The rows of a group lie close to one hidden flat surface of 12 dimensions, which may be shifted away from zero. Surfaces can cross.
In the rows, zero is written as 100.
Known rows, each followed by its group:
122 51 80 118 77 122 123 107 88 103 112 143 89 110 101 98 90 138 | (1)
89 69 142 76 113 116 104 82 109 92 65 114 98 88 123 96 131 88 | (0)
84 115 119 107 96 98 115 109 98 108 86 62 65 133 68 86 103 88 | (3)
101 79 73 143 121 137 155 98 114 76 78 133 88 135 52 119 63 131 | (1)
74 78 141 74 66 96 108 89 119 69 104 88 78 97 115 120 105 104 | (0)
130 114 86 127 107 104 119 122 122 107 129 110 80 64 105 80 62 70 | (3)
50 93 72 117 115 65 91 114 111 129 56 108 84 84 109 122 118 159 | (1)
103 134 123 85 86 108 94 93 128 80 125 78 118 80 108 83 103 70 | (1)
123 90 90 90 113 75 109 87 97 114 80 128 104 85 121 97 130 112 | (1)
88 117 114 89 94 87 54 138 67 138 79 112 98 71 124 144 122 128 | (1)
105 139 169 99 113 75 76 96 80 96 147 86 85 124 78 85 125 97 | (1)
105 131 110 129 69 122 75 100 68 120 122 110 118 66 112 101 75 78 | (2)
121 101 88 94 80 132 55 107 89 103 92 82 122 81 88 107 79 82 | (3)
73 110 108 135 102 116 95 118 107 111 84 98 72 68 121 84 94 79 | (3)
82 113 111 91 51 69 75 85 99 92 90 126 117 115 55 92 53 106 | (0)
94 102 75 124 63 86 95 105 84 86 126 74 84 122 122 109 77 61 | (2)
112 96 78 77 76 117 124 92 118 103 93 114 130 89 87 83 116 137 | (0)
104 105 109 106 146 93 97 94 59 121 91 82 88 130 58 93 77 102 | (1)
112 101 88 89 97 79 99 93 91 108 118 82 106 124 81 94 84 98 | (1)
79 81 94 99 55 83 65 115 119 136 91 123 106 53 130 111 90 106 | (3)
123 92 96 74 69 101 139 94 63 135 73 133 99 103 116 93 156 139 | (0)
113 129 144 80 113 75 153 88 123 62 120 143 105 109 130 130 157 122 | (3)
105 119 119 109 126 115 79 100 120 80 113 75 112 108 102 139 113 77 | (0)
136 27 68 83 85 151 60 83 75 92 77 41 94 90 89 77 124 116 | (2)
72 117 143 129 122 113 84 135 125 85 90 110 70 82 117 136 86 62 | (1)
122 74 105 103 83 129 89 86 81 119 80 129 106 91 101 81 112 96 | (2)
71 107 56 82 79 69 92 79 80 128 65 94 133 97 121 95 142 139 | (1)
149 74 110 64 60 102 144 107 120 87 132 106 83 129 70 84 96 107 | (2)
91 131 88 91 119 108 104 110 83 99 85 86 113 93 103 91 109 111 | (2)
98 115 113 116 94 96 102 76 133 67 76 124 106 91 116 122 137 96 | (0)
138 106 131 81 106 99 91 100 101 97 97 127 111 119 81 124 103 83 | (0)
118 100 62 111 118 81 118 116 102 105 85 104 82 90 128 104 106 79 | (0)
135 108 107 87 106 120 67 94 76 96 89 108 132 105 87 123 113 102 | (2)
108 97 123 120 112 124 109 131 54 92 128 151 84 89 106 94 82 139 | (1)
110 107 88 97 116 109 95 120 68 106 88 81 95 123 92 90 118 103 | (2)
86 99 96 104 97 86 93 99 107 147 87 106 92 49 126 85 124 123 | (3)
103 121 128 78 76 148 134 70 72 82 102 115 146 111 94 90 114 106 | (3)
129 99 105 86 119 113 98 96 142 84 73 122 114 82 96 102 119 83 | (0)
124 52 66 98 91 114 101 87 75 146 85 75 87 85 92 84 114 133 | (3)
76 99 60 98 77 97 102 118 136 102 107 81 98 61 116 80 86 110 | (0)
91 117 129 88 84 118 66 103 128 99 109 95 127 82 82 117 103 115 | (2)
108 93 44 106 147 133 82 103 127 48 90 87 140 102 110 100 113 99 | (2)
100 52 86 99 84 70 86 97 111 86 150 125 95 122 63 59 54 143 | (3)
111 87 140 92 53 132 77 85 101 81 115 87 90 56 115 98 94 70 | (0)
111 111 93 87 132 83 122 92 70 129 85 105 110 90 123 117 95 86 | (3)
143 111 123 85 119 99 145 104 103 78 153 125 96 113 73 88 66 99 | (3)
55 83 139 97 95 84 83 128 101 106 134 83 67 87 144 105 86 76 | (0)
101 97 98 128 72 108 125 89 88 117 102 173 115 105 117 69 63 58 | (2)
115 64 95 119 67 91 86 78 78 92 89 119 79 96 132 102 116 83 | (2)
100 91 130 69 91 114 113 77 94 94 103 106 124 123 91 108 107 105 | (0)
101 70 102 101 103 98 59 84 156 48 143 92 117 75 87 136 34 97 | (2)
80 100 116 134 104 118 55 113 102 62 90 102 88 84 124 114 145 120 | (3)
110 92 71 144 104 104 139 92 84 95 113 129 90 94 150 113 101 85 | (3)
69 105 116 96 100 122 92 82 83 109 80 69 110 126 58 78 91 109 | (1)
121 78 131 98 84 68 55 108 89 138 138 75 66 126 95 95 114 73 | (1)
89 106 39 100 144 62 99 103 83 122 79 76 105 88 117 103 66 85 | (1)
116 53 139 110 109 112 52 112 76 118 107 121 73 107 70 98 79 107 | (2)
144 101 75 101 73 113 138 139 139 78 186 86 86 80 103 107 80 121 | (0)
71 111 99 88 71 72 134 83 140 119 76 83 97 121 100 108 123 82 | (2)
121 65 79 65 120 87 83 103 90 99 55 94 102 105 112 147 80 75 | (3)

New rows, each followed by its group:
134 80 117 108 78 82 113 96 80 78 78 111 38 87 98 117 93 96 | (0)
45 90 147 70 81 57 115 87 101 67 121 89 94 168 92 145 77 102 | (0)
69 106 60 108 128 64 113 127 78 149 101 112 107 118 132 81 96 102 | (0)
104 96 119 114 67 123 133 107 89 74 107 115 83 129 108 126 94 81 | (3)
116 117 102 93 97 95 102 123 139 78 113 90 93 98 86 134 108 111 | (0)
88 150 113 105 132 95 101 106 137 87 79 96 106 65 102 118 121 103 | (1)
104 127 105 93 122 76 95 91 93 81 84 132 125 100 108 126 102 97 | (2)
126 114 102 91 103 120 102 96 112 98 118 74 112 92 70 93 80 87 | (1)
119 123 102 123 113 65 104 122 77 139 129 112 80 98 116 129 81 86 | (3)
117 167 89 89 102 84 165 74 125 135 111 82 124 73 105 66 129 88 | (3)
122 100 97 114 118 113 126 97 103 100 113 111 88 72 99 85 91 109 | (2)
108 82 131 69 141 122 94 90 66 101 90 122 119 73 104 96 111 141 | (3)
75 98 66 92 82 118 120 95 92 86 84 110 130 95 124 95 67 78 | (1)
116 62 123 92 124 60 101 72 100 107 96 95 60 85 85 126 78 113 | (2)
130 85 89 132 128 123 107 131 120 109 120 87 74 139 77 100 123 101 | (2)
84 88 101 88 43 162 100 124 91 87 89 111 127 114 88 136 48 89 | (1)
110 152 96 110 28 97 73 92 93 117 156 118 157 91 110 113 109 111 | (3)
148 99 90 129 138 124 124 89 100 89 118 108 87 68 124 74 107 69 | (1)
96 115 112 127 86 74 104 96 103 118 108 84 67 97 115 126 118 90 | (2)
129 77 105 72 130 134 123 113 105 129 91 125 109 76 105 68 136 138 | (0)
91 50 124 110 51 118 81 88 117 101 108 128 85 68 113 76 91 99 | (2)
88 96 80 102 121 99 110 104 117 73 85 116 107 109 113 88 108 100 | (2)
128 105 79 83 108 95 102 68 97 109 115 65 117 89 99 54 98 68 | (1)
104 81 98 79 53 137 70 107 126 71 69 91 112 84 100 120 104 84 | (3)
89 105 121 130 123 83 76 123 104 116 118 120 69 66 116 95 116 127 | (3)
123 120 102 81 119 113 98 97 115 102 90 117 142 125 50 114 117 132 | (0)
92 61 44 118 153 88 100 79 73 114 63 81 85 95 121 84 103 104 | (3)
161 94 91 80 88 114 136 102 80 99 115 88 94 115 123 129 121 76 | (0)
102 105 86 109 94 105 130 63 133 112 82 128 128 72 109 95 92 82 | (2)
73 75 80 100 87 94 63 100 110 145 85 58 90 73 107 81 103 100 | (1)
135 73 95 63 97 86 116 107 151 77 67 88 77 90 109 140 140 97 | (3)
108 154 90 100 75 75 138 87 109 106 101 88 114 123 123 141 134 65 | (3)
88 129 103 145 128 78 106 109 109 103 113 118 85 91 121 119 99 92 | (2)
106 55 76 75 89 78 108 84 135 55 94 71 82 109 110 110 119 105 | (2)
124 90 82 92 136 92 126 127 121 107 90 112 82 90 119 100 122 106 | (0)
156 114 52 112 63 101 93 74 29 137 42 109 106 94 95 91 102 70 | (0)
69 94 112 80 118 98 97 66 134 143 56 79 118 85 67 102 95 107 | (2)
114 140 146 99 63 141 83 112 81 111 128 105 116 85 84 103 108 108 | (3)
83 130 69 94 115 84 99 109 49 107 79 119 126 85 133 114 101 124 | (1)
74 87 110 79 117 91 92 90 96 108 73 88 104 108 131 103 99 53 | (0)
79 114 114 103 62 127 71 108 86 131 107 51 91 75 94 90 108 104 | (2)
127 95 86 83 104 107 98 83 86 117 98 63 113 119 77 90 77 60 | (1)
121 122 137 76 101 89 92 94 122 68 130 114 134 155 85 153 91 60 | (0)
137 117 82 111 150 130 115 79 116 78 114 92 147 129 111 132 121 61 | (0)
111 103 93 96 132 102 122 86 44 106 77 136 111 112 96 87 110 136 | (1)
49 60 103 119 73 92 122 79 90 84 89 146 94 116 144 108 120 128 | (3)
140 113 150 114 43 108 91 77 66 66 126 98 74 114 80 149 101 98 | (0)
124 136 89 98 75 87 116 106 116 119 105 72 96 104 96 115 105 68 | (3)
89 79 108 91 108 88 87 119 61 103 59 94 62 126 114 87 155 120 | (2)
96 153 114 120 70 103 127 90 82 160 89 131 120 107 103 98 104 65 | (2)
103 93 131 109 66 171 85 111 46 140 93 107 103 69 97 99 89 107 | (3)
64 84 68 117 91 91 104 93 91 103 102 94 98 98 128 75 97 105 | (1)
81 64 53 112 93 109 94 90 117 90 72 105 104 73 122 75 69 79 | (3)
89 120 94 100 101 108 85 74 106 130 84 97 147 102 80 119 67 71 | (2)
105 89 61 50 34 90 163 89 115 114 100 139 142 100 146 69 123 105 | (0)
100 120 128 79 148 79 110 101 107 78 90 101 90 107 97 113 116 103 | (3)
111 118 131 91 61 110 122 90 104 109 153 146 127 76 103 80 109 138 | (3)
110 95 87 103 131 96 120 79 93 74 101 111 109 98 122 99 125 117 | (3)
88 135 109 86 75 71 85 100 93 93 92 110 125 116 136 137 122 68 | (1)
57 65 70 110 135 64 139 76 95 101 65 128 89 136 88 75 83 132 | (1)
52 145 127 82 111 50 64 120 52 90 87 121 118 136 103 130 62 85 | (2)
136 75 107 57 85 68 125 106 127 99 98 114 86 112 104 150 118 108 | (3)
124 102 88 122 95 91 112 106 77 107 120 115 92 110 122 137 100 90 | (3)
103 93 122 62 74 81 93 117 81 122 63 94 75 102 78 115 118 131 | (0)
100 108 120 126 127 111 87 109 120 114 81 105 77 53 112 101 144 120 | (1)
95 116 116 79 34 103 112 119 109 86 139 70 83 84 104 84 99 109 | (2)
